All groups share one centre, and each spreads out both ways along 9 directions, with some noise.
(in the rows, 128 means zero)
Known rows, each followed by its group:
[116 147 150  62  97 182 158 142 143 108 148 172 159 155 154 111  96 129]
Q916
[119 105 173 115  95 158 124 183 149  40 167 122 110 183 159  81 123 107]
Q110
[115 131 173 103  72 183 155 106 169 112 154 147 163 165 157  94 128 119]
Q916
[116 130  87 238 119 101 101 134 148  94 144 143  76 127 141 172 155 116]
Q714
[116 109 153 202 129  76 151 103 144 123 199  84 143 102 155 102 145 147]
Q714
[133 114 108 145 142 121  74  73 137 137  98  72 100 151 104 107 111 111]
Q916
[ 89 122 107 123 169 118 126 127 112 109 140 104 127 172 162 101 128 105]
Q746
[123 126 121  90 155 104  90 149  84 108  81  90  76 135 113 138 139 122]
Q714
[113 143 154  73 114 165 128 121 135  97 157 154 154 143 124 107  45 142]
Q916
[155 120 131 161 128 149 184 141 211 105 191 121 127 121 145  36 130  98]
Q714
[159 126 151  83 129 150 100 127 130 116  76 120 116 126  91 123  99 113]
Q714
[182 119 139  84  90 147 140 133 122 133 138 140  98 148 138 149 166 164]
Q746
[115  68 112 139 100 138 115 194  71 125 126 121 155 125 125 125 141 153]
Q110
[ 78 173 142 103 132 133 166 117 112 122 175 147 169 140 166 107 121 137]
Q4
[141  94 156 161 114 134 136 173 156  89 177 154 142 118 142 144  92 131]
Q916
[ 87 154 113 107 150  96  91 139  75  92 112 117  71 150 149 156 153 132]
Q714
[118  86 138 136 119 155 109 164 124 134 105 119 155 186 129 111 157  99]
Q4
[144 121 145  41  94 169 131 124 129 112 124 149 109 161 163 136 129 139]
Q746
[154  94  89 127 164 160 130 184 136 114 107 152 131 171 130 130 115  94]
Q714
[ 71 149 107 125 138 130 117 202 135  84 156 154  92 202 149 122 126  86]
Q110
[110 141  91 187 132  86  93 156 124 116 129 111  54 147 119 148 165 121]
Q714
[119 178 168 107  99 104 101 126 153 106 157 126  61 188 114 144 125 130]
Q4
[143  79 113 115 130 148 111 163 126 118 100 128 114 161 148 136 140 107]
Q4
[116 119 176  51  54 147 110 140 144  96 131 112  74 162 151 111 134 130]
Q746
[100 143 196 117  95  91  99 131 122 138 144  86 108 192 113 128 157 122]
Q4
[102 150 105 139 125 137 104 127 166 145 112 132  99 207 115 122 135  83]
Q916
[145  90 135 139 150 138 143 138 133 118 121 124 154 143 167 123 153 102]
Q4
[154  83 151 147 104 123 103  63 142 140 131  75 132 144 136 127 129 150]
Q916
[149  87 149 169 135  94 116 150  81 117 133 102 118 166 138 159 196 156]
Q916
[ 72 163 104 127 148  92 135 209 169 119 197 151  93 149 120 117  88  85]
Q4
[ 47  91 132 156 152  87  99 126 130  95 185  52 127 177 167  72  97 101]
Q746
[168  91 108 192 143 111 108 155 146 142 139  85 117 117  73  93 117 130]
Q4
[163 113 190 108 124 135 128 107 158  87 132 117 111 131 146 120 115 118]
Q110
[165 130 210 115 111 122 128 118 137 113 115  92 118 136 113 108 166 120]
Q110
[132 160 146 112  64 170 119 104 188 119 167 166 115 198 112 125  91 138]
Q746
[190  67  68 146 136 178 103 172 147 118  83 136 116 144  96 118 114 108]
Q4
[165  63 176 125 137 131 128 101 127 130 130  99 190  89 123 125  76 144]
Q714
[151 146 117  86 153 125 118  76 228  86 188 123  57 144 145 108  35 115]
Q110
[133 141  92 132 154 145 123 145 181 112 154 153  94 199 123 113  88  93]
Q110
[ 94 146 129 100 147 150 149 114 126 107 122 140 135 154 185 106 154 101]
Q746
[136 169 106  67 109 146 118 110 129 123 101 138  73 144 130 119 147 139]
Q714
[130 131  64 118 158 108 117 179 126 137 137 124  84 134 109 115 107 122]
Q4
[128 129 121 156 119 109  93 207 115 118 135 120  81 179  80 125 142 126]
Q746
[166 122 117 120 172 134 122 150 111 121  86 115  99 179 131 123 183 106]
Q110
[172  75 124 117  91 167 145 151 196 130 179 128 142 132 117  81  68 133]
Q714
[142 114 121 128 144 136 147 163 142 115 145 151 127 121 147 134 124 123]
Q916
[104 148 195 144  70 140 139 178 144  77 170 148 124 163 137 112 141 119]
Q746
[111  68 141  97  98 118 106 144 173 137 167  85  95 149 135 107  81 122]
Q746
[144 113 127  95  91 163  91 115 149 124  96 115 107 161 108 116 102 122]
Q916
[166  80  91 141 112 141 115 142 134 168 129 112 144 139  87 106 111 148]
Q110
[138 113  96 176 160  99 131 136 147 153 140 120 100 163 150 148 173 115]
Q916
[ 91  98 100 202 181  60 147 189 140 148 193  91 128 153 146 102 157 103]
Q746
[157  58  90 111  98 152  88 183  98 135 110 110 119 142  98 125 100 153]
Q110
[139 108 162 118 111 113 106 145 117 125 116 108 120 133 110 131 145 132]
Q110
[199 127  93 172 187 145 154 115 143 122 118 135 136  96 120 100 128 123]
Q4
[124  92 115  88  92  96 110 114 201 173 171  73  65 160 132 105 115 125]
Q746
[142  92 179 133 159 107 142 122 124 141 146  81 190 112 126  85 108 118]
Q714
[160 120 136  79 151 133 138  99 139  90 129 102  85 124 163 105 126 131]
Q110
[162  89 116 175 146 142 113 109 151 112 104 129 120 135 153 163 135 110]
Q916
[127 187 114  88 168  97 114 172 155 113 129 146  26 171 116 148 126  95]
Q4

New rows, each followed by its group:
[142 154  89 108 175 122 141 136 129 123 130 140 114 117 124 116 114 131]
Q4
[130 116  79 161 133 136 135 136 181 138 186 120 117 171 121  82  94 125]
Q110
[105 117 155 124 105 123 134  78 111 113 163 103 133 152 182 130 164 161]
Q4
[152  91 162  74  97 145 113 135 165  94 150  98 113 113 116  76  62 131]
Q714
[160  78 149 139  96 134 148 142 169 123 181 142 134 111 150 145 105 148]
Q916
[163 138  69 183 185 132 123 114 110 142 137 140 145 167 103 133 117 149]
Q746
[127  88 150 199 109  97 153 117 177 110 220  88 130  92 152  82 124 140]
Q714
[144  96 127 134 130 107 113 151 152  76 173  79  72 150 142  79 121 125]
Q110
[ 96 146 131 145  96 145  96  93 204 143 145 122 115 202 116 122  94  89]
Q916
[150 162 153 120 115 146 122  79 127 103 126 135 106 170 140 133 154 143]
Q4
[ 76 149  78 117 176  84 137 213 148 124 167 145  63 156 146 137 123  86]
Q4
[155  61  88 167  86 170 134 157 132 160 168 113 187 140 100  76 104 164]
Q110
[142  73 110 147 119  95  93 197 180 117 149 106  58 137 111 135  96 100]
Q4
[148 111 136  95  93 148 102  95 129 105 132 123  99 147 143 144 118 160]
Q4
[126 157  87 138 165 115 140 171 162 124 174 152 106 108  95 100  69 116]
Q4
[ 91 161 120  90 127 116 155 185 114 136 163 128 121 173 126  75 148 128]
Q916
[ 99 151 145 143 114 147  99  90 173 119 147 142 129 212 121 130  82  95]
Q916
[135 100 126 109  85 132 131 118 151 160 140 102 111 155 130 103 161 134]
Q916
[140 113 143  57 183 120 131 149  86 141  98  84 140 146 122  86 135 113]
Q714
[129 166 180  71 103 132 135  98 170 104 144 121 101 132 132  93 115 118]
Q110
[103 114 130  73 138 118 119 124 130  59 156 129  81  97 188 147  75 130]
Q110
[186 105 113 119 184 123 111 157 119 107  81  98  61 186 129 123 181 101]
Q110
[116 108 104 164 133 112 124 175  91 155 117 125 149 145 114 142 161 129]
Q110
[118 137 130  73 124 129 135 161 118 108 172 120 128 109 121  84  69 150]
Q916
[143 166  98 117 142 133 143 103 132 136 114 141  99 159 140 117 185 125]
Q746
[ 97 136 114 119 144 104 115 180  99 153 138 111 111 199 118 125 152 116]
Q714
[122 139 109 131 146 135 127 159 126 121 114 150 112 176 141 140 157 103]
Q916
[145  79 141 175 163 104 124 151 129  89 141 113 118 137 162 160 131 115]
Q110
[121 102 177 210  75 118 100 144 151 111 141  86 124 187 116 104 175 108]
Q916
[122 147 161 117 164  95 123 135 115 100 115 104  88 134 152 137 173 102]
Q110
[172 113 111 192 132 114 102 168 125 128 139 121 114 130  64 137 114 156]
Q746
[ 89 146 108  98 118 123 119 138 169 106 173 130  87 150 136 115  75 121]
Q110
[140 120 174 152 124 139 154 122 110  73 127 129 157  61 148 107 136 133]
Q746
[ 67 171 173 156 133 102 143 181 114  91 216 141 162 190 132  96 120 127]
Q916
[116 145 129 212 130 102 141 161 144 126 202 134 134 191 117 113 144 131]
Q746
[166 123 107 168 134 127 101 198 113 137 123 142 101 170  61 151 127 139]
Q746
[151 113  90 126 132 156 109 171 168  96 117 157  71 174 128 139 116 101]
Q4
[165 132  97 116 160 129 119 151 130 127 104 128  93 141  99 124 127 123]
Q4
[126 119  81  66 175  95 142 147 115 134 144 121  77  88 154 138 104 140]
Q4
[176  53 115 125 143 116 143 174 149 162 142 119 133  85 126 142 106 140]
Q746
[184 119 105 161 135 146 119 121 134 133 105 138 134  81  82 136  95 146]
Q746
[118 106 135 182 117 119 133 159 108 162 136 136 194 135 108 133 155 130]
Q110
[ 92 155 180  82 102 120 112 136 138 114 146 128 104 186 135 142 124 115]
Q4
[106  87 159 142  80 141  82 210 153  65 163 131 110 172 115 143  70 114]
Q110
[110 114 201 108  42 117 137 158 175 107 178 114  88 129 149 116 160 127]
Q746
[102 134 160 106  91  93 136 181  94 137 196  97 122 185 121  95 162 172]
Q916
[170  50  95 156 124 144 131 157  77 154 113 101 172 120 120 111 157 172]
Q110
[182  93 110 159 164 143 137 163  99 120 138 155 167 114 114 149  98 152]
Q746
[147 107 112 113 140 139 136  48 131 150 122 114 141 145 167 145 143 143]
Q916
[157  26  98 113  98 166  96 137 109 132  97  93 139 130 136 125 116 143]
Q4
[162  43  87 140 149 124 113 168 156 103 124 106  68 117 173 154 129 108]
Q4
[ 89 143 143 158 145 106 156 108 141 116 169 154 158 112 165 157 114 114]
Q110
[154 100  80 148 158 131 117 169 187 117 118 125  87  89 108 115  91  83]
Q916
[109 118 148 124 111 136 125 130 136  97 166 115 126 161 148 112 114 130]
Q746
[101 161  94  99 188  98 132 111  98 135 150 124 124 165 146 123 115 136]
Q916
[131  72 105 131 121 129 108 167 160 102 145 119  81 144 161 149 118 114]
Q4
[ 37 104 151 102  75 115 104 163  95 144 155  94 141 199 151 121 148 124]
Q4
[168 101 124 182  96  98 110 176 146 148 181 115  96 173  76 140 128 165]
Q746
[121 141  95 179 182  85 124 135 101 137 110 109 100 139 134 143 187 113]
Q714
[166  77 133 127  90 167 115 166 197  96 123 138 108  70 106 109  68 108]
Q916
[107 155 118 117 175 116 130 128  91 132 140 163 129 224 159 183 149 132]
Q916
[166 162 133 169 174  94 153 128 196 103 181 136  91  97 102 111  86 121]
Q4
[129 125 122 135 166 104 146  63 105 151 148 103 142 157 179 133 167 151]
Q916
[170  69  95 170 156 143 147 124 145 115 135 117 135 109 167 117 139 132]
Q4
[136 119 128  89 130 137 139 126 118 120 147 130 142 123 143 114 108 150]
Q916
[134 108 125 108 110 168 104 173 137 105 116 163 131 169 118 151  86 114]
Q110
[104 112 169  79 111 119 120 167 131 142 179  87 144 176 102  81  89 128]
Q714
[124 126  95 192 169 114 142 159 127 136 173 146 149 184 133 130 130 132]
Q746
[ 96 125  97 112  99 150 100 149 110 123 125 136 102 201 144 124 149 135]
Q4
[203 105  92 161 138 187 145  59  98 128 100 121 184 125 127  85 149 168]
Q4
[135 105 107 156 162  64  95 136 108 137 161  75  90 138 107 134 111 159]
Q916
[116 104 138 182  96 113 128 202 176 112 173 103 101 116 103  73 129 105]
Q916
[146  76 168 118  85 160  94 212 126  47 134  99  87 187 137  82 142 113]
Q110
[100  97 104 138 170 100  95 185  86 100 133 110 103 166 147 147 126 117]
Q714
[141 115 151 118 189  73  98 131 136  68 112  99  41 121 170 175 129 102]
Q110
[135 108 133 184 125 123  96  64 162 147 123 114 120 194 143 159 152 104]
Q916
[143 110 112  92 124 155 171 179 154 121 145 159 128  96 150 116 123 127]
Q916
[135 116 111 150 130 146 126 110 202 134 137 159 124 151 142 162  89  86]
Q916
[144  94 145 114 146  81  96 144 137  66 156  64  28 128 160 101 132 130]
Q110
[122 108 103 171 166 141 126 170 144  66 126 142 114 135 156 122 122  85]
Q714
[111 143 140 130 109 125 109 101 119 100 128 141 114 125 140 162 121 137]
Q714
[ 82 129 153 130 108 137 129 180 171 112 180 148 133 189 145 109 110  95]
Q746
[125 193 133 168 161  94 130 152 147 132 168 126 104 154  79  86 130 109]
Q4
[150 108  93 129 149 120 139 117 135 144 138 101 113 130 132  94 139 141]
Q110
[203  64 122 140 171 118 125 148 158 132 111  96 115  65  99 111  88 114]
Q4
[127 129 119 162 170 102 148 131 157 106 166 111  98 149 162 100 146 109]
Q110
[152  62 152 120  54 182  85 104 136 106 115 114 138 175 138 132 120 148]
Q4
[145 116 101  90  94 124 106 112 189 179 155 108  75 185 108 129 102 139]
Q746
